There are 12 hidden switches. A switch that is on adds its own fixed numbers to the row, and there is some noise. The rows also spread widely along 13 directions, which tell nothing about the answers.
In the rows, 128 means zero.
Known rows, each followed by its switches (1 for on, 0 for off):
[ 96 115 113 117 155 124 129 171 102 125 164 141 103 111 103  77 141 127
 138 123 149 183 187 173 103 102  80 161]
1 0 1 1 0 1 0 0 0 1 1 1
[167 145  99  90 148 118 107 144 152 168 138 138 153 169 133 118 120 174
 161 113 138  97 119  90 140 123 102 163]
1 1 0 0 1 1 1 0 0 0 0 1
[108 115 119  73 132 122 123 140 113 138 163 128 125 120 118  73 162 149
 148  94 112 159 184 216 123  53  96 155]
0 1 0 0 1 1 1 1 1 0 0 0
[116  84 144 152 156 150 132 176 153 159 128 121 123 173 139  82 136 124
 133 125 158 133  65  41  97 171 152 144]
0 0 1 0 0 1 0 0 0 0 0 1
[101  16 133 151 191 145 105 133  92 166 144 211  61 132  80  94 132 128
 153 183 166 105 149  79 102 139  96 164]
1 1 0 1 1 1 0 1 1 1 1 0
[ 78  49 189 103 130 103  37 113  55 142  93 160 107 141  71 102 121 142
 212 197 110 159  92 135  29  96  91 136]
0 1 0 1 1 1 0 0 0 1 0 1
[109 145 133  89 166  98 158 130 144  73 153  98 155 161 117 115 198 154
 131 159 132 157  98  81 169 104  75 164]
1 0 0 1 1 1 0 0 0 0 1 0
[123  74 121  89 129 107 148 109 105  94 141  85 141 165 150 130 138 138
 116 161  93 161  87  90 137 144 151 120]
0 1 1 0 0 1 0 1 0 0 1 0
[ 87  83 137 112 163 120  94 159  68 134 128 142 104 177 124 114 122 141
 152 132 138 195 145 116 110 125 105 136]
1 1 0 1 1 1 1 0 0 1 1 1
[113  92 155  97 144 138 129  73 115 129 156 115  96 161 117 118 128 146
 131 127 131 126  99 154 113 110 115 188]
1 0 1 1 1 1 1 0 0 0 1 0
[ 99  36 132 111 144 116  72 145 112 134 135 119 133 148 140  61 107 148
 193 163 125  74 151  81  67 130 107  86]
1 1 1 1 1 1 0 0 0 1 0 1
[ 98  86 170  97 141 138  93 154  92 126 155 121 102 179 114 125 168  91
 141  94 138 172 151 157 134  49 106  90]
0 1 0 1 1 0 1 0 0 0 0 0
[155 133  94  69 133 105 143 201 116 119 171 121 154 164 131 131 190 114
 124  82 144 176 169 100 170  63  69  54]
1 1 1 0 1 1 0 1 1 0 0 0
[131 120 126  92 152 116 100 131 150 133 166 142 135 117 105  95 137 165
 157 122 135  86 155 147 114 103  75 169]
1 1 0 1 1 0 1 0 1 1 0 0
[125  56 122  94 143 127 115  91  99 139 132 123 122 156 155 104 124 154
 153 163 120  86 139 108 128 138 129 124]
0 1 1 1 0 1 1 0 0 0 1 1
[130 132  96  94 123  96 129 175  75  96 138 115 130 136 170 149 115 130
 110 122 144 192 172 128 121 138  88  68]
0 1 0 1 0 1 1 0 0 1 0 0
[100  90 157  93 134 110  53 165 121 136 124 137 163 111  89  65 144 168
 201 134 110 104 127 123  70  96  94 131]
1 0 1 0 0 0 1 0 1 0 1 0
[125 126 126  79 137 129 153 130 120 146 136 137 129 161 140 107 164 136
 128 112 178 112 141 118 130  99  56 109]
1 1 1 1 0 1 0 1 0 1 0 0
[115  87 134 106 119 130  83 121 123 168 155 108 128 166  71 106 111  75
 168 148 135 143 108 132  72  79 119 130]
0 0 1 1 0 0 0 1 0 1 1 1
[ 79 102 157 117 162 120 112 171 127 105 177 135  97 100 109  73 168 129
 145 119 169 160 169 167  83  99  62 133]
0 1 0 1 1 1 0 1 0 0 0 0
[164 104 117  66 119 133 123 159 115 160 153 150 131 123 155 119 153 168
 135  60 108 158 135 153 140 108 126 149]
0 1 0 1 0 1 1 0 0 1 1 1
[178  58  89  74 130 131  95 211 167 180 176 172 162  88 121  68 172 170
 183  81 102  99 143  67 117 102 117 125]
1 0 0 1 1 1 0 1 1 1 1 1
[130 122 109  83 137 121 110 175  99 154 145 172 132 120  97 104 173 132
 144  97 139 155 181 158 138  54  72 133]
1 1 0 1 1 0 0 0 1 0 1 0
[126  89  99 120 150 139 140 193 101 141 175 159  91 127 113 107 141 106
 109 101 137 190 192 143 134  97 111 135]
1 1 0 1 0 1 1 0 1 1 0 0
[ 87  87 147 126 170 147 131 147 162 135 135 113 136 170 139  57 170 141
 141 129 131 100 116  95 148 115 144 165]
0 1 0 0 1 0 0 0 0 0 0 0
[142 107  98 126 136 107 110 167 109 133 136 141 123 130 121 130  86 148
 132 141 138 166 102  82  84 172 118 150]
1 0 1 0 1 1 0 0 0 1 1 0
[ 76 108 118 113 180 106 106 178 107 101 173 129 115 117 120  72 157 138
 155 150 160 170 204 143 113 116  64 128]
0 1 0 1 1 1 1 1 0 0 1 1
[ 69  67 184 128 183 154 114 202 120 132 144 172  95 114 129  32 215 157
 164  76 163 124 185 159 118  85  82 129]
0 0 0 0 1 1 0 0 1 0 0 0
[143 117 132 122 148 134 102 148  96 156 128 165  96 158 129 163 114 130
 118 114 154 155 123 125 132 130 111 147]
0 1 0 1 1 0 0 0 0 0 0 0
[166  81  96  87 156 131 154 148 110 126 166 175 104  81 166 123 162 188
 101 113 118 131 171 136 164 151 106 151]
0 1 1 1 0 1 1 1 1 0 0 0
[106 152  96 105 140 105 112 137 115 126 109 104 158 150 143  98 109 149
 149 173 123 143 143 124 118 126 103 155]
0 0 0 1 0 1 1 0 0 0 0 0

New rows. What belongs after each?
[121  61 138 101 139 132  91 124  95 150 129 147 112 156 122 123 119 137
 152 140 120 123 120 122 113 116 124 124]
0 1 1 0 1 0 0 1 0 1 0 0
[140  74 119  99 132 130 108 171 121 144 174 127 119 137 116 105 143 112
 146 116 119 159 144 118 114  98 125 104]
0 1 1 0 0 1 1 1 0 0 0 1
[140  92 148  91 155 127 127 127 104 129 147 166 103 157 124 141 163 161
 133 112 136 131 128 122 149 104  83 148]
1 1 0 1 1 1 0 0 1 1 0 0
[141  94  97 102 112 125 129 162 100 157 132 126 128 175 131 133 119  97
 122 121 125 181 109  87 120 107 146 101]
0 1 0 0 1 1 1 0 0 1 0 0
[148  95 121  88 160 126 144 136 118 121 184 136 116 160 111 140 171 138
 120 106 111 160 147 130 189  85 115 155]
1 1 0 0 0 1 1 1 1 0 1 0
[123 104 141  77 108  98  91 133 116 125 149  89 154 172 112 124 136 109
 165 124 131 144 103 113  94  75 101  80]
0 1 0 0 1 1 0 1 0 0 1 0
[104 130 117  71 142 141 144 136 167 157 145 102 168 165 142  41 187 154
 156  89 129  99 143 131 156  54 106 169]
1 0 0 1 1 1 1 0 0 0 1 0
[172 116 135  94 128 110 102 148 128 132 182 145 114 130  95 150 130 130
 149 115 148 135 123 121  99 106  67 122]
1 1 1 1 0 1 0 0 0 1 0 1
[153 125  98 100 142 126 134 137 117 141 172 147 111 126 118 126 144 110
 126 135 156 118 181 144 145  86  79 123]
0 1 1 1 0 1 1 0 0 0 0 0
[108  73 137 117 157 142 110 176 133 151 162 131 120 162 132  78 159 111
 151 116 159 122 141  80 115 104 108 103]
0 1 1 1 1 1 1 0 0 1 0 0
[137 104  84  59 124 104 113 138  68 151  99 142 158 153 159 119 142 165
 146 146  96 154 157 124 148  99 105 110]
0 1 1 1 1 1 0 1 1 0 0 0
[121 105 113  96 134 116 149 131 148 115 173  78 142 158 153 104 129 128
 112 120 119 150 116 116 121 132 133 139]
0 1 0 1 0 1 1 1 1 1 0 0
[136 115  85  98 125 138 136 145 133 167 144 143 125 119 118  80 134 132
 135 116 122 130 159 150 121  79 117 172]
1 0 0 1 1 1 0 0 0 0 0 0
[124  74 118 144 160 137 104 154 143 178 156 143 115 174  84 103 116  92
 151 169 157 134  85  39  94 133 130 152]
0 1 1 0 1 1 1 1 0 1 0 0
[147  97  82 129 175 121 129 194 126 107 166 146 115 112 151 115 124 159
 117 135 133 130 187  85 155 173 115 120]
1 1 1 0 0 0 1 0 0 0 0 1
[111 113 130  84 104  81 102 125 114 103 150  76 157 150 114 109 112 129
 150 135 113 164 102 132  63 104 104 119]
1 1 0 1 1 1 0 0 1 0 1 0
[145  86 121 120 138 120  71 141 100 144 151 146 107 147  97 143  95 108
 154 154 135 120 142 113 107 113 115 107]
0 1 1 0 1 0 1 0 0 0 0 0
[152  89 131  89 136 133 105 146 126 150 148 151 129 121 157 119 130 177
 132  77 118 108 133 137 132 141 133 154]
0 1 0 1 0 0 1 0 1 1 1 0
[132  90 116  99 127 128  93 132 118 142 184 115 105 139 133 105  83 132
 146  96 128 116 174 173  93 101 112 134]
1 1 1 1 1 1 1 0 0 1 0 0
[141 129 128 121 177 165 125 155 134 180 171 180  91 165  82 136 179  95
 125  99 171 143 151 128 195  60  97 183]
0 0 0 1 1 0 1 0 0 0 1 0
[140 135 135 106 116 105  94 146  87 132 140 128 118 146 113 165  91 120
 125 105 141 187 107 156  89 133 110 134]
0 1 1 0 0 0 0 0 0 1 1 0
[146  73 132 132 129 133  89 132 106 153 129 153  98 123 120 139  86 128
 136 142 129 110 120 121  88 151 135 137]
0 0 0 1 0 0 0 0 1 0 0 0
[149  38 104  84 104 108 136  90 118 108 170 110 122 109 128 119 119 123
 131 168  86 113 104 108  99 122 149 124]
0 1 0 1 1 1 0 0 0 1 1 0
[152  74 166  84 114 129 139 147 100 117 155 139 104 133 125 147 182 136
 115  79 114 180  85 134 120  95 119 108]
0 0 1 0 1 1 0 0 1 0 0 0
[147 102  95 131 131 114 123 168 125 128 139 136 132 118 110 123 123 107
 125 158 137 123 138  85 113 132 119 103]
0 0 0 0 0 0 0 0 1 0 0 0
[116  47 178 130 135 136 117 103 108 150 136 145  81 162  92 126 135 101
 132 152 152 135  56  94  66 124 124 143]
0 1 0 1 1 1 0 0 1 0 0 0
[117  57 130  89 121 143 151 116 139 129 152  84 135 176 148  92 152 114
 111 110 101 114 118 110 137  92 160 114]
1 1 0 1 0 0 1 0 1 0 0 0
[179 110 125 113 137 112 130 142 169  99 239  89 102 154 141 161  99 107
 115  73 183 101 134 100 108 150  89  91]
1 1 0 1 1 1 0 0 0 1 1 1
[167 130  80  80 123 144 174 130 129 156 156 144 118 148 110 154 151 111
  83 111 121 179 121 126 173  88 120 167]
1 0 0 1 0 0 1 1 0 1 0 0
[123  66 128  91 140 123 125 139  75 111 186 168  67  83  95 121 149 141
 119 117 114 191 187 203 108  86  87 146]
1 1 0 1 1 1 1 1 1 0 0 0
[129  81 127 116 155 134  80 152 131 147 156 128 129 168 134 111 123 116
 162 136 151  76 154  79 130 113 106  91]
0 1 1 1 1 0 1 0 0 1 0 0
[ 96  69  98  91 148 132 153 127  98 135 136 133 116 147 148  86 160 123
 120 144 145 134 176 127 142 112 108 107]
0 1 0 1 1 0 0 1 0 1 1 1
[104 123 140 101 150 149 132 141 135 166 154 117 121 185 137  84 161 106
 138  93 174 119 157 147 139  69  90 129]
0 1 1 1 0 1 0 1 0 0 0 0
[153  27 122 115 153 132 132 144 101 101 145 154  91 118 183 151 128 173
 110 143 113 130 113  60 138 197 142 107]
0 0 0 1 1 1 0 1 0 1 0 0
[136  99 130 111 149 132 156  86 126 131 178 167  69  94  83 117 129 147
 116 132 164 106 147 183  97 124  68 184]
1 0 0 0 0 1 1 1 1 1 0 0
[140  91 131 102 142 125 173 128 157 111 207 100 113 158  98 108 186  95
 108 122 143 146 109 100 128  87 101 134]
1 1 1 1 1 1 0 0 1 0 0 1
[122 110 137 144 194 130 121 166 106 142 131 190  96 142 119 122 160 142
 136 155 181 122 156  92 152 140  71 154]
0 1 0 1 0 1 0 0 1 0 0 0
[160  86 149 138 186 150 153 123  72 117 182 207  17 150 106 221 156  91
  71 129 219 151 156 115 175 138  54 104]
0 1 1 1 1 0 1 0 0 1 0 0
[156  42 121 118 142 120  86 157 101 164 140 168 122 162  87 140 137 102
 164 179 112 135  89  27 118 109 129 114]
0 1 1 1 1 1 0 0 1 1 0 0
[165  77 167 104 126 114 116 168 149  75 228  99  93 112 166 152 130 137
 119  52 156 131 124 124  82 157  99  65]
0 1 0 1 1 1 0 0 0 1 0 1
[142  73 141  67 127  92 106 177  78  91 157 167 120  55 141 127 169 197
 137  97 123 178 140 137  83 147  74  85]
0 1 1 0 1 1 1 1 1 0 1 0
[135 126 114 126 145 116 118 174 146 126 163 113 133 140 130 115 129 102
 127 137 185 126 132  71  94 150  86  88]
0 1 1 1 0 0 1 0 0 0 0 1
[179  62 126  57  83 104 117 108 143 105 192 111 131  79 137 133 129 147
 142 117  92  94 111 139  84 113 114  98]
0 1 0 1 0 1 0 1 0 1 0 0
[ 80 111 166 109 123 134 130 100 110 150 138  95 108 188  95 101 124  84
 136 121 175 160  90 162  67  90  97 136]
0 0 1 0 0 1 0 1 0 1 1 0
